There are 10 hidden switches. A switch that is on adds its own fixed numbers to the row, and there is some noise. The rows also spread widely along 13 directions, which tell nothing about the answers.
In the rows, 128 means zero.
Some rows, each with its switches (1 for on, 0 for off) after it:
[122 168 106 121 176 182 159 145 126 109 127 136 156 150 132 164 111 121
 104 104 143 114 106 130 142 149 166 101 115 124 117 115 129]	1 1 1 1 0 1 0 1 1 0
[116 146  93 137 145 167 130 125 121  84 121 125  95 120 136 156  99 137
  89  80 143 147 152 161 126 150 166 138 108 136 130 100 125]	1 0 1 1 0 0 0 0 1 0
[122 144 112 124 147 171 136 135 134 131 123 142 128 146 141 152 106 124
 108 112 131 125 126 142 145 159 141 142 129 133 105 125 129]	0 1 1 1 0 1 0 0 1 0
[111 144 100 117 141 125 133 162 149 126 108 131 134 154 144 144 111 126
 107 135 116 118 114 115 146 123 132 120 121 140 129 127 145]	0 0 0 1 0 1 0 1 1 0
[102 113 148 113 162 107 122 138 155 163  92 122 124 103 148 142  81 103
  95 144 148 129 131 119 173 166 127 154 136 167  96 134 143]	1 1 0 0 0 0 0 0 0 0
[119 125 103 125 140 154 125 140 139 114 139 124 111 150 164 138 116 110
 108  97 134 126 132 134 150 121 165 138 101 155 107 101 165]	0 0 0 0 0 0 0 1 1 1
[145 186 124 151 128 217 152 136 156 100 129 143 160 138 110 147 135 135
 145 145 101  85 114 124 119 116 141 106 153 103 158 133 143]	0 0 1 1 0 0 0 1 1 1
[113 128  97 137 146 111 108 158 146 115 107 137 149 153 147 126 113 135
  86 119 166 146 119 117 121 175 110 133 121 128 123 111 108]	1 1 0 0 0 0 1 1 1 1
[106 132 107 151 136 137  87 148 146 138  81 129 127 149 140 121 136 135
 112  97 145 128 142 125 140 169 121 151 127 139  91 123 128]	1 1 1 1 0 0 1 1 1 1
[124 171 111 174 122 219  72 130 163 122 128 142 178 164 110 146 137 136
 146 150 116 111 163 165 100 168 129 160 140 111 111 108 115]	0 1 1 1 0 0 1 1 1 1
[110 145 112 109 168 168 157 111 118 120 154 131 134 157 144 155 130 112
 149  72 108 104 117 160 111 106 142  95 130  99  89 155 148]	1 1 1 0 1 1 0 0 1 0
[113 134 139 151 133 116 134 129 150 117  81 118 116  94 130 129 122 126
 121 104 158 135 138 108 113 156  98 139 170 117 141 149 116]	1 1 0 1 0 0 0 0 1 1
[107 156 102 128 166 120 113 134 122 106  98 143 163 120 121 143 104 155
 108 101 117 129 115 145 114 144 120  92 132 111 114 139 118]	1 1 1 1 0 0 1 0 1 1
[118 148 100 156 130 150 101 163 166 132  93 110 145 164 148 141 144 108
 122 130 134 108 120  99 162 140 162 151 132 168 112 110 148]	1 1 1 1 0 0 0 0 1 1
[104 154 103 130 149 166 128 144 147 141 106 127 126 172 136 152 134 124
 135 114 108 102 130 143 132 136 142 135 127 121 104 147 138]	0 1 1 1 1 0 0 1 1 1
[112 175  93 170 144 144  85 137 144  98 104 131 193 142 128 175 155 136
 148 116 130 143 137 130  97 149 133 133 160 132 117 114  85]	0 1 1 1 0 1 1 1 1 1
[138 130 125 111 126 133 169 128 126 126 139 151 114 130 175 157  99 126
 109 109 123 146 109 120 133 140  86 147 174 136 126 149 116]	0 1 1 0 1 0 0 0 1 1
[143 158 140 157 117 179 130 129 170 110 107 114 121  95 147 159 120 101
 129 143 126 116 145 104 171 119 163 166 161 180 138  97 161]	1 1 0 0 0 0 0 1 1 0
[111 134 141 113 172 167 139 131 181 137 150 116 161 153 139 152  81  97
 136 168 116  84 127 157 122 141 114 113 134 108 117 142 173]	1 1 1 1 0 1 0 1 0 1
[ 88 152 107 132 179 156 131 129 113 111 113 101 148 133 118 164 128 108
 123  72 149 130 141 136 109 132 155  97 122 130 110 130 113]	1 0 1 0 0 1 0 0 1 1
[133 122  96 106 142 111 105 143 132 126 149 187 151 165 169 118  95 161
  94 122 109 134  86 153 144 153 121 125 110 120  88 116 140]	0 0 0 1 0 0 1 0 0 1
[127 158 121 104 189  99 180 130  94  82 123 145 167  72 167 204  75 134
  72  79 161 184  99 115 147 157 137  99 159 160 125 113  88]	1 0 1 1 1 1 0 1 1 0
[131 174 138 128 198 152 196 122 134  98 128 158 178 118 125 179 131 122
 124 111 172 120  71 121 112 173 162  90 159  84 138 148  89]	0 1 0 0 1 0 0 0 1 1
[131 139  94 143 116 119 117 167 147 109 104 122 139 142 149 127 118 129
  92 133 152 146 114  89 133 146 120 142 134 153 155 108 117]	0 1 0 1 0 0 0 0 0 1
[117 102 113 133 133 116  78 121 149 119 144 116 147 124 166 138  75 116
 100 120 139 156 168 159 119 157  96 157 130 152  96 105 151]	0 1 1 1 1 0 1 0 1 0
[123 176 119 143 159 183 158 132 145  92 126 118 172 126 101 161 123 119
 132 131 138 105 120 126  92 134 141  89 146  95 161 141 121]	0 1 1 1 0 0 0 0 1 0
[113 147  89 115 172 132 144 145 138 117  96 134 103 149 158 176 114 123
 102  98 131 131 106 133 172 147 179 135 119 160 105 117 130]	0 1 1 0 0 1 1 0 1 1
[105 106 148 122 128 115 130 126 154 154  77 134  73 105 130 100  93 138
 103 115 129 118 150 136 144 155  86 150 141 113 117 171 155]	0 0 0 1 1 0 0 0 1 0
[105 176 107 134 171 157 170 123 162  96 133 108 135 147 146 230 143  94
 165 122 114 114 120 144 117 116 184 123 162 132 137 135 120]	0 0 1 1 0 1 0 0 1 0

New rows, each followed by its switches (1 for on, 0 for off):
[150 147 129 135 146 147 127 134 160 101 121 141 161  91 142 152  73 132
  94 166 132 132 116 126 158 154 140 135 146 156 142 104 147]	0 1 1 1 0 1 0 0 0 0
[126 143 100 141 145 137 134 153 140 114 119 125 161 151 148 152 141 115
 113 121 163 139 102  94 131 152 142 129 140 148 128 118 104]	0 1 1 0 0 1 0 0 0 0
[120 147 131 143 123 170 134 140 128 146  77 120 114 121 113 124 122 129
 109 108 150 135 151 103 132 163  93 150 155 132 133 148 101]	0 1 1 1 1 1 0 0 0 0
[111 152 104 139 141 106 107 143 142 125  66 123 137 106 134 153 121 137
 119 130  98 124 122 112 160 111 149 130 146 169 116 142 140]	0 1 1 0 1 0 0 0 1 0
[130 177  99 144 149 151 131 150 159 100 112 124 172 149 141 179 135 114
 138 140 120 117 109 108 139 116 157 120 152 147 140 111 124]	0 1 0 0 1 1 1 1 1 1
[109 159 142 127 162 143 148 120 119 136  89 143 134 111 122 148 130 135
 137  77 132 128 129 127 121 149 100 116 168 105 105 159  97]	1 1 0 1 1 1 1 1 0 1
[ 98 163 102 130 178 132  85 140 112 117 101 147 199 118  99 138  94 153
  94 119 131 137 125 153 113 162 145  97 105 117 102 121 107]	0 1 0 1 0 0 0 0 1 1
[101 147 119 109 169 124 158 129 153 129 133 121 130 152 156 188 123 101
 149 120 108 111 112 143 127 116 151 119 147 127 116 152 137]	0 0 0 1 1 0 0 0 0 1
[156 178 117 171 108 196  96 125 131  92 103 149 157  95 119 128 130 158
 129 106 107 127 143 125 135 126 135 135 155 142 128 102 134]	0 1 1 1 0 0 1 1 1 1
[141 158 123 126 157 114 127 152 120 104 127 144 235 108 140 146  79 136
  84 132 146 149  88  93 126 153  84  83 162 139 133 118 108]	1 1 1 1 1 0 1 0 1 1
[127 132 113 130 160 113 155 135 159 103 108 141 101 123 177 166 121 129
 112 110 145 136 102 128 151 160 162 148 143 144 122 124 134]	0 1 1 1 0 0 0 1 0 1
[135 181 102 151 127 176  95 131 123 114 115 178 175 140 117 134 153 164
 141 106  95 118 115 142 121 132 144 122 138 110  95 122 114]	0 1 0 1 0 0 1 1 1 0
[121 150 103 156 130 147 174 138 162 109  99 128  77 169 169 183 183 110
 147  91 162 132 109 104 125 162 145 175 182 124 141 143  83]	1 1 1 0 0 1 0 0 1 1
[111 173 125 119 172 158 163 139 104 142  98 153 162 127 115 173 132 132
 115 102 144 133  98 111 132 166 132 112 158 121 108 156  70]	0 1 1 0 0 1 0 0 1 0
[120 114 143 114 133 145 120 143 121 171  96 141 119 127 145  98 100 132
  95  90 134 126 134 111 170 157  86 137 131 150  81 142 148]	0 0 1 1 1 0 1 1 0 1
[110 157 123 134 167 126 126 153 143 141  79 151 181 132 113 143 117 142
 107 142 142 117  96 112 137 180 118 111 148 114 113 152 101]	1 1 1 1 0 1 0 0 1 0
[144 142 130 156 144 197 125 124 164  97 119 128 121 106 129 127 108 125
 109 128 151 111 143 143 147 159 175 143 115 135 131  98 167]	0 1 1 1 0 0 0 1 0 0
[104 136 113 149 116 142 119 151 145 146  67 134  99 143 121 126 137 144
 105 120 145 133 142 112 130 177 103 163 147 126 130 152  97]	0 0 1 1 0 0 0 0 1 0
[141 156 126 132 165 147 142 117 132  86 130 162 160  97 135 148 103 145
 111 100 144 137 111 142 124 155 138 106 140 106 122 114 127]	0 1 0 1 0 1 1 1 1 0
[162 155 156 120 160 200 162 100 169 111 156 169 145 113 131 135  85 129
 138 156  95  76 100 166 147 129 147 110 146  92 127 135 183]	0 1 0 0 1 0 1 0 0 1
[ 97 134 135 133 152 152 120 108 123 145 112 123 125 127 143 147 143 114
 152  60 126 125 158 149 117 138 117 137 153 120  66 155 130]	1 1 1 1 1 1 0 1 1 0
[119 171 143 114 166 173 158 138 120 150  98 161 153 115 106 149 104 134
 106 123 127 110 101 123 155 161 143 112 139 117 109 149 116]	0 1 0 1 0 0 0 0 1 0
[125 164  98 138 141 131 124 149 131 100 112 115 183 128 144 161 125 123
 128 113 113 131 117 102 126 102 125 104 153 153 131 124 131]	0 1 1 1 1 1 0 1 1 1
[118 120 167 124 158 147 153 114 158 164 113 151 106 134 168 138 135 106
 146  87 143 104 116 135 161 170 124 159 165 112  68 157 153]	1 1 0 1 1 1 0 1 1 1
[104 107 131  99 134  96 145 126 128 146 142 114 118 136 185 142 132  92
 156  74 105 126 122 109 126  79  86 119 163 142  85 164 164]	0 1 0 0 0 1 0 1 1 1
[129 122 125 156 130 183 105 115 161 110 148 119 129 141 149 135 127 111
 136 113 151 130 164 150 111 154 124 154 134 130 115 103 142]	0 0 1 0 0 1 1 1 0 1
[138 203 111 145 145 185 130 143 148 118  87 179 140 137 119 182 126 160
 118 149 100 117  99 137 171 164 183 153 151 142 129 108  91]	1 0 0 1 0 0 1 0 0 1
[138 146 120 142 125 189 141 143 145 126 138 126 152 172 145 121 148 110
 142  97 134  99 118 108 122 126 110 118 144 113 116 134 152]	0 1 1 1 1 0 1 1 1 1
[133 151 141 130 162 160 147 123 153 110 123 134 152 101 146 165  99 116
 126 127 126 115 120 133 147 139 144 123 155 138 120 126 154]	0 1 1 1 0 1 0 1 1 1
[110 180 126 145 161 177  95 152 146 149  81 145 197 133  87 146 108 136
 108 164 134 113 131 124 144 177 131 126 134 129 110 120  97]	1 1 0 0 0 1 1 1 1 0
[131 121 124 126 138 120 139 124 151 112 139 143 145 135 158 135 111 128
 125 118 126 123 111 130 118 132  85 115 163 110 121 147 142]	1 0 1 0 1 1 1 0 1 0
[ 82 112 126 125 167 123 136 112 153 144 114 103  84 148 162 163 143  93
 156  73 142 120 147 155 122 148 141 152 142 123  77 158 138]	1 1 1 1 0 1 0 0 0 0
[147 149 124 157 141 190  99 123 133 104 116 156 167 108 114 100 124 153
 117 114 134 115 126 136 131 148 146 116 121 119 110 111 145]	0 1 1 0 0 1 0 1 0 1
[112 161 106 131 140 129 120 136 137 110 107 135 147 120 127 158 101 139
 116 130 111 137 132 137 113 133 114 126 151 124 135 132 111]	1 1 0 1 0 1 0 0 1 0
[136 137  94 155 136 156 130 121 153  68 135 125 104 129 149 133 132 126
 122  93 147 126 130 143 115 126 177 133 116 120 143 101 154]	0 1 0 0 0 0 0 0 1 1
[ 88 123 111 139 164 103  81 123 123 130  79 136 151 116 110 102 128 158
 123  86 121 123 137 151 107 136 114  98 121 102  86 167 133]	0 0 1 0 1 1 0 0 1 1
[134 163  81 123 148 161 129 133 125 101 145 164 163 171 142 141 138 151
 137 103  82 103  93 150 119  99 148  91 119 105 100 136 147]	0 1 1 0 1 0 1 1 1 0
[135 124 135 146 122 115 126 128 151  95 102 127 126  77 142 112 108 135
 114 116 136 136 135 104 128 117  99 122 159 135 150 130 154]	0 0 0 0 0 1 0 1 1 1
[157 171 131 157 123 167 153 118 134  58 102 105 129  50 119 139 103 127
 114 100 138 137 142  97 132  97 138 109 166 147 184 102 141]	1 1 0 1 1 1 0 0 0 0
[136 187 137 168 107 235 142 138 138 124 106 129 143 137  92 135 161 122
 141 123 143 110 145  94 114 142 117 138 165 116 156 123  90]	1 0 0 0 0 0 1 1 0 0
[115 138 117 137 149 132 125 130 155 119 122 121 146 144 148 158 129 118
 140 117 125 122 127 133 119 135 122 126 153 129 118 139 131]	0 0 1 1 1 0 1 0 0 1
[110 159 101 132 143 130 123 157 140 122 119 124 185 157 136 164 129 121
 128 132 122 128 115 108 110 130 103 110 150 133 124 136 110]	0 1 1 1 0 0 1 1 1 0
[148 156 110 159 137 168 117  96 176  76 158 140 144 140 160 159 159 126
 190 118  75  85 112 165 120  80 177 119 157 117 113 122 180]	1 0 1 0 1 0 1 0 0 1
[119 142 142 129 157 150 162 118 151 125 126 132 119 124 146 167 124 106
 135 108 154 127 123 132 126 165 133 145 163 115 118 137 114]	1 1 0 1 0 1 0 0 0 0
[119 139 111 151 150 130 113 138 156 111  91 129 141 130 133 136 123 133
 115 112 152 129 125 125 126 167 125 129 141 122 124 128 125]	0 1 1 1 0 1 1 0 1 1
[115 145 103 140 113 171 116 129 135 124 130 137 107 164 140 145 128 129
 129  96 128 141 155 150  97 154 100 164 144 111 120 126 102]	0 1 0 1 0 0 1 0 1 1
[126 140 123 131 169 209 147 103 131  95 184 115 148 134 148 190  75  91
 104  99 176 155 171 181  99 185 149 151 125 124 117  88 115]	0 1 1 1 1 1 0 0 1 0
[122 149 133 107 156 119 174 142 149 138 105 138 126 131 154 160 126 113
 137 120 114 108  82  99 156 119 131 116 166 133 123 160 138]	0 1 0 1 0 1 0 0 0 1
[128 156 117 128 171 156 163 122 141  82 152 113 167 133 142 166 134 102
 154  85 124 103 100 124 113  93 154  68 148 115 130 131 161]	0 0 1 1 0 1 1 0 1 1
[122 159 137 156 171 152 130 117 158 104  96 143 165 106 112 147 139 138
 144 111 142 108 112 135 120 159 145 103 160  97 121 144 125]	0 0 1 1 0 1 1 0 1 1
[123 185 107 139 169 155 178 141 152  79 113 122 147 133 143 216 119 116
 121 120 153 141 113 120 115 161 142 123 172 127 165 116  81]	1 1 1 1 0 1 1 1 1 1
[102 150 105 152 161 142 111 106 153 106 114 125 120 135 150 188 145 127
 158  98 123 140 157 177 100 152 154 161 152 120 101 133 105]	0 1 1 1 1 1 0 1 0 1
[120 174  89 153 154 156 100 134 152  90 123 121 179 144 143 191 122 125
 135 126 118 136 142 149 116 137 151 133 146 145 122 100 114]	0 1 1 1 1 1 1 1 1 1
[136 165  96 166 133 142 138 130 173  72 101 138 116 131 141 163 143 140
 130 125 132 122 117 131 129 137 170 142 153 118 160 114 125]	1 0 0 1 1 1 0 0 1 0
[ 75 149  99 124 149 119 113 147 138 151 106 111 137 179 141 168 148 106
 151 101 110 117 131 132 111 122 127 132 141 128  92 155 114]	1 1 0 1 0 0 0 0 1 1
[117 121 147 141 151 133  88 125 164 136 123 114 179 113 127 108 107 106
 137 133 135 105 137 128 126 135 114 113 134 128 100 129 174]	0 1 0 1 0 0 1 0 0 1
[110 141 123 134 167 153 113 116 125 130 123 143 154 135 132 150 120 122
 123  87 152 141 140 155 117 172 133 135 136 116  86 126 105]	0 1 0 0 1 1 1 0 1 1
[111 126 127 119 161 143 146 130 147 136 122 136 117 142 160 169 104 114
 110 112 155 142 133 142 134 183 110 154 148 131 103 133 113]	0 1 1 0 0 1 1 1 1 1
[118 171  89 141 159 126  99 153 141 103  97 137 190 132 112 154 111 145
 107 147 128 135 112 123 124 147 144 106 127 133 135 110 102]	0 1 0 1 0 1 1 0 0 0
[125 150  92 126 128 138 114 132 119 109 111 161 114 125 148 148  96 164
  99 107  96 146 127 156 132 141 126 145 135 136 114 126 119]	0 1 1 1 0 0 0 0 1 1
[120 163 124 117 169 134 185 138 134 118  88 146 127 115 120 163 115 142
 107 131 131 118  89 111 141 146 139 103 154 117 149 164 103]	0 0 1 0 1 0 0 0 0 0
[ 99 148 119 133 179 126 146 131 171 114 107 115 145 142 129 177 126 103
 142 135 147 114 118 134 108 151 139 115 151 106 136 146 116]	0 1 0 0 0 1 1 0 1 1
